The rows come from 7 hidden closed curves, with some noise, and rows from the same curve form a group. Each curve winds through 4 dimensions. The rows are also pushed far along 2 directions, which tell nothing about the answers.
Known rows, each followed by its group:
[  3 -19 -14  -1  18   9  -1  -2  -4  -2  -8] | J_330
[ -9  10 -14  17   4   1 -22  14 -18  -9   7] | J_150
[  1 -14   7  -5 -17  10  -4 -10  21   8   1] | J_538
[  4   2   5  -9  -8  -1  -6 -13  14  -2  15] | J_538
[  5  18 -32  14  42  21  10   6  44 -30  23] | J_538
[ -2   6   4 -10   5 -21 -12  -6 -30   3   0] | J_150
[  9  -8  19  -1 -31   9  16   4  14  14  -6] | J_150
[  0 -16  17 -12 -26   6 -11 -16  -2  16   0] | J_761
[ -7   9   0   6  10   9 -22   7  -8  19   0] | J_200
[ -4  15  -5  10  -1  -6  -6   8 -19 -11   8] | J_69
[-18   9   1   5  13  10 -27  -2 -39  16  -4] | J_210
[ -1  -8   1  -6   0   2  13 -10  14  -4  -4] | J_200
[ 12 -20   9   4 -43   7  20   4  34  -1  -1] | J_150
[ -1   4  16  -8 -24 -17  -6  -3  17  11   2] | J_200
[ -3  11   0  17  -1   4   6  18 -11   1  -7] | J_150
[-21  30  -3  20  12 -10 -27  24 -64   9  -8] | J_210
[ -4  12 -28  22  43  22   7  19  18 -11  -3] | J_210
[ -6  -3  -6   4   5   7 -20  -3 -24  -3   7] | J_200
[  6 -19  21 -13 -36 -23  -2  -3 -25  14 -11] | J_761
[  2   2   1   4   0   1  10   7 -18  -3  -5] | J_69
[ 13 -15  -5  -1 -12   9  15  -5  23 -18  13] | J_761
[  6  -6   4   1 -15 -10  15   3  -3 -11  -3] | J_330
[ -9   6 -20  10  35  24 -20  -1  -8  -3   8] | J_69
[ 12  -3 -28   9  36   8  27   9  22 -27   1] | J_761
[-12   7 -13   8  19   5 -25   0 -40  -7   8] | J_200
[-11  -4   7  -2   2 -12 -22   3 -55  21 -18] | J_330
[  0   9   7   0   6  -2   9   6 -10  12 -11] | J_330
[ -8   9   3  -6  17  -5  -3  -6 -32   7  -9] | J_538
[ -2  -6   0   0  -1  12 -20  -5  -6   9   5] | J_200
[-9 17  1  6  1  6 -9 -2  0 -4 11] | J_761
[ -7  13 -31  15  38  17 -15   4  -5 -25  19] | J_330
[  4 -11   1  -3 -12   8 -10  -6  -1   0  11] | J_69
[-12   4   1   9  -4   7 -20   5 -10  13  -4] | J_538
[ 22 -41  14 -18 -43  18  23 -23  59   1   7] | J_69
[ -2 -11  19  -6 -22  -4   9  -3  -2  18 -17] | J_538
[ -1  -1 -12  13  10  24   3   7  18  -2   1] | J_150
[  2   1 -34   6  60  23  22  -3  13 -28   1] | J_538
[ -5  -5 -10  12  -7   5  -7   9   9  -7  -1] | J_150
[-15   3  17  -7 -15  -5 -42  -7 -36  30  -1] | J_69
[ -8   5 -14   7  32  -3 -18  12 -47   5 -11] | J_330
[ -7  14  16  -4 -16 -27 -16   4 -14  16  -2] | J_69
[  7   6 -17  13  17  10   9  13   6 -15   7] | J_200
[  0   2  -6   2   3  -2 -12   3  18   2   8] | J_210
[ 10 -25  23  -3 -61  -1  13   1  27  10  -4] | J_150
[  3  -3 -44  15  48  27   7   1  26 -40  16] | J_330
[-13  10   3  10  -3  -3 -27  13 -20  18  -4] | J_210
[  0  -4 -23   5  30   7 -16   2 -10  -8   6] | J_761
[  0   3  -8   6   0   0 -17   5   6  -4  13] | J_210
[ -6   2  -9   8  12  13 -18   4 -29   0   2] | J_200
[ 0 13  8 -8 10 -4  7 -6  3  3  0] | J_538
[-13   2 -12   6  10   0 -24  -1 -34  -8   4] | J_330
[-16  10  17  -6 -12  -6 -28  -7 -20  24  -3] | J_761
[-11   5   4   1   3   2 -23   2  -9  19  -3] | J_210
[ -6   8  15  -4 -12  -3   3  -4   5  12  -5] | J_761
[-8 12  4  0  7 -4  1  2  2  9 -9] | J_69
[  6 -17  10  -5 -22  10  16  -9   0  -1  -3] | J_210

New rows. What belongs after each?
[  3  -4  -2   2   0 -10   2   7 -23  -1  -7] | J_330
[ -4 -12  -7   2   3  -1   3   0  12  -3  -8] | J_150
[ 14 -14   5   1 -14   8  19   4   7   0  -4] | J_200
[ -7  13  24  -3 -26 -13   2  -1  -9  12  -6] | J_761
[  2   1 -16   4  13 -12  10   6   3 -21  -2] | J_150
[ -1  -4 -32  12  27   4   0   5  21 -31   9] | J_150
[-5  8 -3  4  0  6  3 -2 21 -7  6] | J_69
[  8  -3  -2   0  -3   0  21  -3  -2 -19   3] | J_210
[ -1 -11  10 -10 -12   2  -4 -14  16  10  -1] | J_200
[ -9  15  21  -1 -16 -17 -16   9 -24  29 -13] | J_200
[ -1  -8 -31   7  45  19  -8   1  -3 -11  -1] | J_330
[  1  -9  -9   9  -7   2   5   7  -2 -15  -1] | J_538
[  2  14   9  -3   5  -1  -1   1 -22   9   4] | J_150
[-13  10  -2   7  15  12  -8   1 -21   8  -6] | J_69
[ -1  11 -15   7  16  -2 -14   7   9  -9  13] | J_210
[  2   4  10  -8 -13 -19 -17   0  -1  13   4] | J_69
[  3   2   2   6  -6   3  -7  10 -21   7  -1] | J_200
[-4 27 -3  5 20 -5  1  7 -2 -2  4] | J_538
[ -6  13 -34  25  43  28   6  17  29 -18   3] | J_538
[ -2  -3  31 -23 -31 -24  -7 -19 -41  13  -4] | J_210
[-14  18  -3  10   2   1 -18   2 -17  -5   7] | J_69
[ -4  -4   2  -6   1   4 -21 -10  -7  10   4] | J_150
[ 18 -22 -10 -12  12  11  35 -17  37 -21   3] | J_538
[  4 -27   9 -11 -28   0  -6 -14   1   5   0] | J_330
[ 23 -12  -5  -4 -11  14  27  -6  62 -20  20] | J_330
[ -7  20 -22  27  26  11   1  25 -10 -16   1] | J_150
[-13  14  -2   2  28   0 -19   5 -26  21 -13] | J_69
[ 3  9  0  1  4  0  2  6 27  5  2] | J_200
[ -9   5  11   8 -26  -5 -15  11  -7  13  -3] | J_538
[ -9  35 -29  18  64  20 -16  16 -14  -4   9] | J_330
[ -1  -4 -11  -3  17  11  -7 -10   2 -10  10] | J_538
[  2  -7 -28  12  34  19  23   6  15 -25  -6] | J_538
[ -3   7 -14   9  19   0  -4   9 -28 -11   0] | J_761
[  0   7 -37  22  47  18  26  17  18 -30  -4] | J_538
[  5 -10   0 -10   8   0  12 -13  -5  -6  -3] | J_538
[ 6 14 -8  2 21  0  7  4 -9 -9  8] | J_150
[ -4  17  -2  -1  10 -20 -12   4 -13   2   2] | J_210
[  1   4 -13  11   4  -1   2   9  -5 -21   9] | J_538
[  7 -10  -2   3  -3  13   5   3  -4   0  -1] | J_200
[  5  -2  -5  -2  12  -1 -11   4 -12   6   2] | J_69
[  0   4  23  -1 -38 -16   5   7  -1  14  -8] | J_538
[ -8  11 -34  22  55  20  14  15   1 -20  -9] | J_538
[-3 12 -3 12 11  8 10 16 -7  2 -9] | J_150
[ -1  -9  32 -15 -59 -33  -8 -10 -36   9  -3] | J_200
[ -3  -4  11   7 -23   9  -3   8  -2  14  -5] | J_150
[ -5   4  -6   6  13  16 -20   5 -11  11   5] | J_200
[ 1 -7  2  1  1 11  9  1 17  8 -9] | J_210
[ -3  13  -2   2  24  11 -15   4 -13  16   0] | J_330
[ -4   5  12 -12   2 -12   3 -12 -29   5  -7] | J_210
[-12  29   2   9   7  -7  -4  10 -29   1  -1] | J_330
[  0  13  13   1  -9  -8   9   6 -12   8  -6] | J_330
[  4  -6  -5  11 -11  11   5  11  16  -4   3] | J_210
[ -4 -10  30 -10 -39  -3  -3 -10 -15  24 -11] | J_69
[  2  -5 -17  10  10  21  -3  -1  12 -16  14] | J_210
[  6  17 -24  11  52  27  14   9  30 -11   6] | J_330
[  5 -14  26  -6 -44 -11   0   2 -29  21 -11] | J_200
[  6   0  -8  -3  18  -1 -10   3   9   4   5] | J_69
[ -7  12   9  -8   4  -1 -12  -8  -4  13   3] | J_538
[-11  23 -12  15  32   9   8  11 -21  -9  -6] | J_761
[  2   7 -27  11  30  24  22   0  54 -29  12] | J_69
[ -3   7 -12   9  16  12  18   1  15 -17   1] | J_330
[-10   5 -10  -1  20   2 -28  -3  -6   6   5] | J_761
[  6   4  -7  15  -5   4  17  16  10 -13   1] | J_150
[  5   8   4   0 -11 -18   3   6   2  -4   3] | J_69
[  2 -20   5  -7  -4   2  10  -4  -1   8 -16] | J_330
